The rows of a group lie close to one hidden flat surface of 9 dimensions, which passes through zero. Surfaces can cross.
Known rows, each followed by its group:
-27 8 -3 2 1 2 -6 19 -14 -49 1 -4 12 -3 -8 15 6 -1 -> (3)
5 1 0 -3 34 -3 -12 14 21 21 14 -6 0 -14 13 10 -1 0 -> (4)
-8 -6 -7 -13 2 4 17 6 -5 -10 5 -14 -6 -9 -15 26 9 21 -> (0)
-30 5 6 -11 18 -4 2 3 -4 -8 -4 -15 -15 -8 -17 5 -20 16 -> (5)
-33 4 15 12 1 -7 -2 27 -12 14 17 14 -6 19 -11 -5 15 11 -> (0)
-3 -4 13 -1 -20 -6 14 -18 -13 -12 -25 -6 -11 7 -14 -17 -4 5 -> (5)
8 2 -31 22 16 -11 8 8 -4 4 -4 -15 4 -2 -28 9 -4 -4 -> (3)
-10 13 2 -14 -1 8 10 -1 10 3 4 -6 -1 -20 -11 9 4 -1 -> (0)
16 -6 -11 -10 5 5 16 4 8 2 13 5 12 0 9 12 1 -20 -> (3)
-4 -12 -17 30 13 17 -35 -9 4 0 -20 -8 20 0 -1 1 -3 -9 -> (4)
-2 15 -14 11 24 -5 -17 8 12 21 13 0 0 -9 0 -3 -9 -4 -> (2)
1 2 12 4 0 -6 -6 -8 3 18 -9 -3 -12 -1 -2 -14 -5 11 -> (5)
4 12 -5 17 21 -19 -11 -8 13 2 -18 -7 3 -11 -2 -23 -14 -22 -> (2)
-8 11 6 -15 -13 10 11 -12 6 -4 -5 -3 2 -17 -9 1 3 -6 -> (0)
-20 3 0 -6 -15 13 -18 -15 -4 -4 1 5 -9 -7 7 0 10 31 -> (1)
-43 18 0 -1 7 1 0 25 -9 -20 18 13 9 2 -13 5 1 -15 -> (0)
-29 21 2 0 32 -16 -15 24 9 -7 19 5 -2 -11 3 -4 -2 -4 -> (4)
11 5 -6 3 19 -5 -11 -7 16 19 -2 -1 0 -7 8 -10 -19 -15 -> (5)
2 21 -3 21 2 -18 -18 -4 -1 4 -3 12 1 5 3 -34 -19 -21 -> (1)
8 6 2 3 20 -8 -11 15 8 4 3 -19 -6 -16 0 13 5 19 -> (3)
0 14 9 10 -28 -21 27 0 -14 12 -4 7 -13 12 -24 -22 15 1 -> (3)
-10 3 0 18 5 6 -30 -8 5 10 -8 10 8 5 7 -20 -10 -12 -> (3)
-21 7 -2 -2 9 9 -16 14 0 14 21 6 -4 1 -1 11 0 17 -> (2)
11 -19 -21 7 2 19 4 -15 8 16 -12 -2 18 1 -6 9 -2 -19 -> (1)
10 -25 4 3 9 21 -13 24 -5 -4 10 -3 18 16 11 30 3 4 -> (2)
15 9 6 11 -3 -18 17 25 -3 27 14 -1 -7 8 -14 0 16 2 -> (2)
20 14 1 -8 1 -23 0 1 -10 -1 10 -7 -27 4 6 -4 -27 26 -> (2)
11 -12 2 -3 4 18 -5 6 6 9 6 9 17 10 12 9 -11 -22 -> (4)
33 -11 -6 5 0 12 -15 -2 10 24 10 7 11 7 24 7 -2 -6 -> (2)
-1 2 -22 11 3 -3 -7 -15 -4 -12 -15 -12 -1 -7 -14 -2 -13 6 -> (5)
-11 14 29 -3 6 -7 13 14 2 -10 -16 -23 -5 -16 -25 1 -2 -5 -> (0)
36 -17 -27 2 -3 -5 6 -18 -3 -8 -9 -11 -1 1 7 9 -5 11 -> (0)
-22 18 -4 4 13 -9 0 18 2 23 22 4 -10 -4 -16 1 2 7 -> (3)
10 21 -2 12 4 -22 -9 -6 7 28 3 2 -15 -6 -1 -25 -8 6 -> (4)
14 3 5 -12 8 -3 -6 -2 9 -7 10 15 7 3 30 -11 -18 -28 -> (3)
8 3 1 4 -1 -13 26 26 -4 -8 9 8 13 10 -8 2 9 -34 -> (1)
18 -7 -29 -2 15 3 2 7 8 14 23 5 6 0 12 20 4 1 -> (0)
4 4 -22 21 -4 -7 -8 -2 -11 -22 -14 -15 4 -6 -15 5 8 13 -> (1)
-2 1 3 9 -7 9 -14 -2 4 13 4 16 10 6 11 -11 8 -13 -> (5)
4 -8 -22 -15 -4 9 32 -3 0 -18 4 -1 14 -5 -11 21 5 -18 -> (5)
-12 8 -8 -15 3 -11 16 4 -6 -20 8 -8 -14 -13 -9 13 5 21 -> (4)
10 -9 -22 -7 1 23 -10 -21 10 -21 -9 1 23 -12 15 10 -9 -22 -> (0)
27 12 5 4 -15 1 -17 -11 14 10 -1 -1 -1 -18 21 -6 26 13 -> (3)
-8 -13 5 -4 6 18 12 20 12 29 16 3 11 0 -6 22 22 -3 -> (1)
-10 -10 -7 -3 7 17 -6 -1 6 10 4 -5 2 -7 -2 18 6 12 -> (1)
-14 -4 -3 -12 4 20 -19 -10 5 -8 4 4 4 -8 16 9 -4 9 -> (3)
-7 5 -18 14 12 4 -32 -16 2 -9 -8 6 10 0 9 -16 -26 -17 -> (1)
3 0 -20 -3 2 12 -6 -3 6 -5 12 13 17 -2 12 6 -4 -22 -> (4)
-4 -3 36 -28 -15 1 19 4 -4 0 11 13 -10 11 13 -5 -1 0 -> (4)
13 6 -4 -5 -7 1 -13 13 0 10 29 9 -7 -2 20 15 20 31 -> (5)
-16 -17 2 -1 -6 21 -12 -18 3 11 -15 -13 -6 -10 -6 12 20 36 -> (4)
1 1 24 19 16 -15 6 32 1 16 -1 3 11 16 -9 -13 0 -35 -> (1)
-9 -8 8 7 6 -1 -12 14 -3 14 14 16 -1 19 13 -6 4 3 -> (0)
13 24 -2 13 -15 -27 7 1 -9 2 4 10 -10 6 -4 -25 0 -5 -> (5)
23 13 -36 3 -11 -1 -2 -6 1 1 20 7 1 -8 9 11 12 13 -> (5)
-11 -3 10 -14 -27 16 -7 -9 -12 -19 8 26 4 17 21 -8 -5 -6 -> (2)
17 11 -4 18 -6 -23 -4 -6 -13 -10 -14 -7 -10 8 -8 -20 -17 3 -> (2)
16 -16 6 11 0 4 -3 -6 5 6 -20 -8 9 2 1 -2 7 -8 -> (2)
-3 10 -17 -12 -20 0 1 -30 -8 -13 -2 2 -16 -8 0 -7 -9 20 -> (1)
13 -8 -1 -15 -11 11 15 -2 -8 6 7 -4 -6 9 -6 15 -21 7 -> (4)

New rows, each followed by its group:
-3 26 -13 18 16 -9 -28 14 6 25 27 19 2 4 8 -15 -16 -13 -> (2)
6 1 -35 -10 -1 -6 12 -6 -11 -29 13 1 -4 0 1 17 -10 9 -> (0)
-19 15 27 -5 -1 1 -33 1 -1 -19 -1 6 -4 -7 22 -15 -2 11 -> (3)
18 -17 -10 10 -5 -7 21 -6 -11 -9 -25 -29 -6 0 -27 13 5 19 -> (3)
-5 10 -5 -7 9 1 -10 -5 20 25 18 14 -2 -16 16 -4 14 3 -> (4)
-2 1 13 -21 -9 9 -11 -9 4 -5 9 11 -6 -5 27 0 3 14 -> (1)
-31 2 3 10 28 0 -19 12 -1 15 3 -2 -4 5 -11 -5 -23 0 -> (3)
-5 -12 19 -16 24 5 -2 9 11 24 11 1 -6 6 12 2 -18 -3 -> (3)
-4 20 -7 -3 -4 -12 13 1 3 25 16 2 -17 -10 -13 -3 7 15 -> (2)
-7 -22 13 10 4 13 -5 -5 5 36 -10 5 4 16 -3 -10 -4 -9 -> (3)
4 18 2 -13 12 -18 19 9 8 13 17 3 -10 -6 -3 -5 -11 -12 -> (5)
-7 4 -19 3 6 7 -19 -15 5 18 4 -2 -11 -10 2 3 -6 26 -> (0)
11 -29 10 19 8 -4 -10 11 -8 5 -14 -11 0 20 1 5 7 15 -> (0)
-24 0 -10 -15 5 4 1 -9 -8 -27 -4 -13 -11 -12 -10 16 -10 25 -> (2)
3 3 25 6 -5 -13 -6 23 -19 -14 7 8 -3 26 9 -11 -15 -5 -> (2)
17 -13 -13 12 4 4 7 -23 18 22 -27 -21 3 -20 -15 4 19 4 -> (2)
-22 21 -5 -20 10 -13 19 -13 14 -6 1 2 -8 -25 -8 -12 -1 -13 -> (2)
-6 2 -15 -20 1 4 11 -20 6 -1 0 -12 -16 -22 -7 11 0 26 -> (2)
10 19 0 -14 2 -29 17 4 -10 -27 5 -9 -19 -6 -3 -5 -19 8 -> (3)
12 -13 7 15 -4 8 -2 -10 8 36 -15 -1 4 7 -5 -12 6 -7 -> (1)
-13 3 -13 -6 -6 20 1 -8 3 -20 -7 -1 18 -15 -9 11 4 -17 -> (0)
22 -5 -2 18 16 -17 -7 -3 2 -1 -23 -24 -4 -5 -5 -5 -5 8 -> (4)
-10 -4 12 3 -4 17 -11 6 9 16 5 7 9 -2 6 5 25 3 -> (3)
-27 16 -3 1 13 -4 -6 -3 4 25 5 -6 -18 -12 -19 -5 -8 19 -> (5)
1 3 15 14 -17 5 -22 -1 -3 14 3 18 1 11 17 -16 16 5 -> (5)
17 -18 -4 -17 14 14 8 -6 25 14 2 -5 11 -16 16 19 9 -8 -> (2)
40 -6 -2 -2 11 -17 8 -1 2 10 -6 -25 -16 -5 1 9 -13 22 -> (2)
-3 24 -3 9 2 -5 -21 -2 9 17 11 10 -4 -10 8 -15 4 3 -> (3)
-11 -20 23 5 14 7 -9 6 1 -5 -24 -18 4 0 -6 5 3 5 -> (2)
17 9 10 -1 -18 -4 7 -8 2 33 8 13 -9 10 3 -20 -9 -6 -> (4)
-12 5 -7 22 16 5 -28 2 7 32 -2 -8 -5 -5 -12 -2 -5 16 -> (4)
-12 -8 28 -20 2 5 2 24 -6 -8 16 -1 -8 5 10 20 13 25 -> (5)
-15 11 -4 0 18 -1 6 -3 15 21 2 7 5 -7 -10 -15 -18 -34 -> (5)
-17 0 7 -18 -17 -5 24 -14 -16 -21 -12 -7 -17 0 -17 -3 -6 15 -> (5)
7 3 -12 2 -6 -10 6 0 -15 -43 -13 -14 2 -4 -10 7 0 4 -> (3)
-23 16 1 -12 9 -10 5 -12 10 -9 -4 5 -4 -17 -1 -19 -6 -17 -> (2)
6 1 -14 5 11 1 0 19 3 -5 15 0 12 -1 1 17 9 -7 -> (5)
4 3 -2 -16 -2 -2 28 -1 8 26 17 13 -4 1 -4 -2 -4 -16 -> (1)
-15 10 1 9 0 -6 -12 1 -8 10 -2 -10 -20 -5 -16 -3 2 37 -> (5)
-2 11 -22 28 -11 -5 -10 -3 -9 -6 -9 -3 4 -2 -18 -5 14 6 -> (1)
-4 -8 -10 11 -7 8 7 0 0 12 -5 -8 3 -6 -17 13 30 15 -> (4)
-1 3 -17 10 21 -13 -14 8 -5 -8 6 -3 -3 4 4 0 -17 6 -> (0)
-5 10 -19 11 11 -2 -6 -21 8 14 -13 -2 1 -9 -13 -17 -21 -18 -> (5)
-30 -3 -26 -7 5 26 -14 -6 1 -16 10 4 10 -12 0 22 7 9 -> (4)
-1 -1 -5 -22 13 -3 23 13 2 -11 15 -9 -4 -10 -4 26 1 8 -> (2)
3 -8 16 -14 24 10 -2 10 16 2 -2 -20 3 -16 3 19 -6 2 -> (0)
-3 10 2 -8 17 -8 -21 -6 -2 -7 1 -7 -16 -3 9 -8 -43 10 -> (4)
2 -17 10 0 -17 15 -18 -34 5 5 -24 0 -3 -3 15 -13 10 16 -> (4)
-17 6 19 15 -3 2 -23 12 -1 26 7 7 -8 6 0 -9 17 23 -> (5)
17 -10 -5 -15 9 10 -9 -7 8 -18 -2 -10 6 -13 21 18 -4 4 -> (3)
-11 6 2 9 20 -17 8 14 1 -5 -9 -16 -1 -9 -20 -1 1 -5 -> (2)
25 -11 -10 -17 -4 8 8 -19 9 7 2 2 0 -4 16 6 -6 -1 -> (3)
6 -10 9 -6 -13 22 -21 -15 11 12 2 17 8 -1 31 -4 13 0 -> (1)
-20 10 -14 3 -6 10 -13 11 -12 5 24 11 -5 7 -6 12 0 22 -> (2)
-19 -6 -4 -3 1 28 -19 -14 13 12 4 19 15 -2 16 -5 -1 -18 -> (5)
-2 -13 16 1 -2 7 -21 -19 2 -10 -20 0 3 1 18 -13 -4 0 -> (4)
-3 4 22 -28 3 -5 -1 -6 5 1 12 9 -18 0 24 -11 -23 6 -> (3)
10 -16 -12 23 -5 11 -23 5 -19 -14 -9 -9 10 17 -4 14 -7 14 -> (2)
-1 -1 2 20 1 1 -15 1 -16 15 -16 -19 -13 13 -28 -2 -33 19 -> (4)
2 14 -18 19 13 -15 -11 -9 5 -9 -14 -2 7 -8 -6 -20 -13 -26 -> (2)
-12 6 -25 6 -4 19 -24 -16 -1 -5 3 15 13 2 6 -4 -19 -13 -> (4)
13 15 -13 -8 5 -8 -10 -15 3 10 7 0 -14 -5 7 -10 -36 7 -> (4)
0 26 -29 14 -4 -8 -11 1 -3 12 22 16 -1 0 -4 -7 -7 -3 -> (2)
-5 -7 8 13 8 5 -29 -11 2 1 -18 -6 1 0 7 -11 -9 4 -> (4)
4 23 -8 -8 -2 -24 16 -6 -1 -12 4 5 -10 -8 -3 -17 -11 -13 -> (2)
3 23 -18 -21 6 -20 11 -14 2 -19 10 1 -16 -16 6 -8 -25 1 -> (2)
-17 13 -3 5 -3 -6 6 14 -15 -21 7 10 6 11 -12 -4 -10 -17 -> (4)
9 8 26 -3 -1 -14 10 29 1 -17 12 13 13 8 15 -6 12 -31 -> (3)
-28 3 -15 -3 -3 11 -8 6 -13 -23 10 -3 -2 -4 -11 23 9 30 -> (5)
0 22 -8 0 2 -15 -10 -19 6 15 1 3 -17 -12 1 -22 -16 8 -> (2)
-9 1 22 -15 3 2 2 9 3 15 14 6 -8 4 8 0 -5 6 -> (4)
5 17 -2 -11 20 -5 -5 16 16 11 25 -3 -6 -17 11 13 1 10 -> (3)
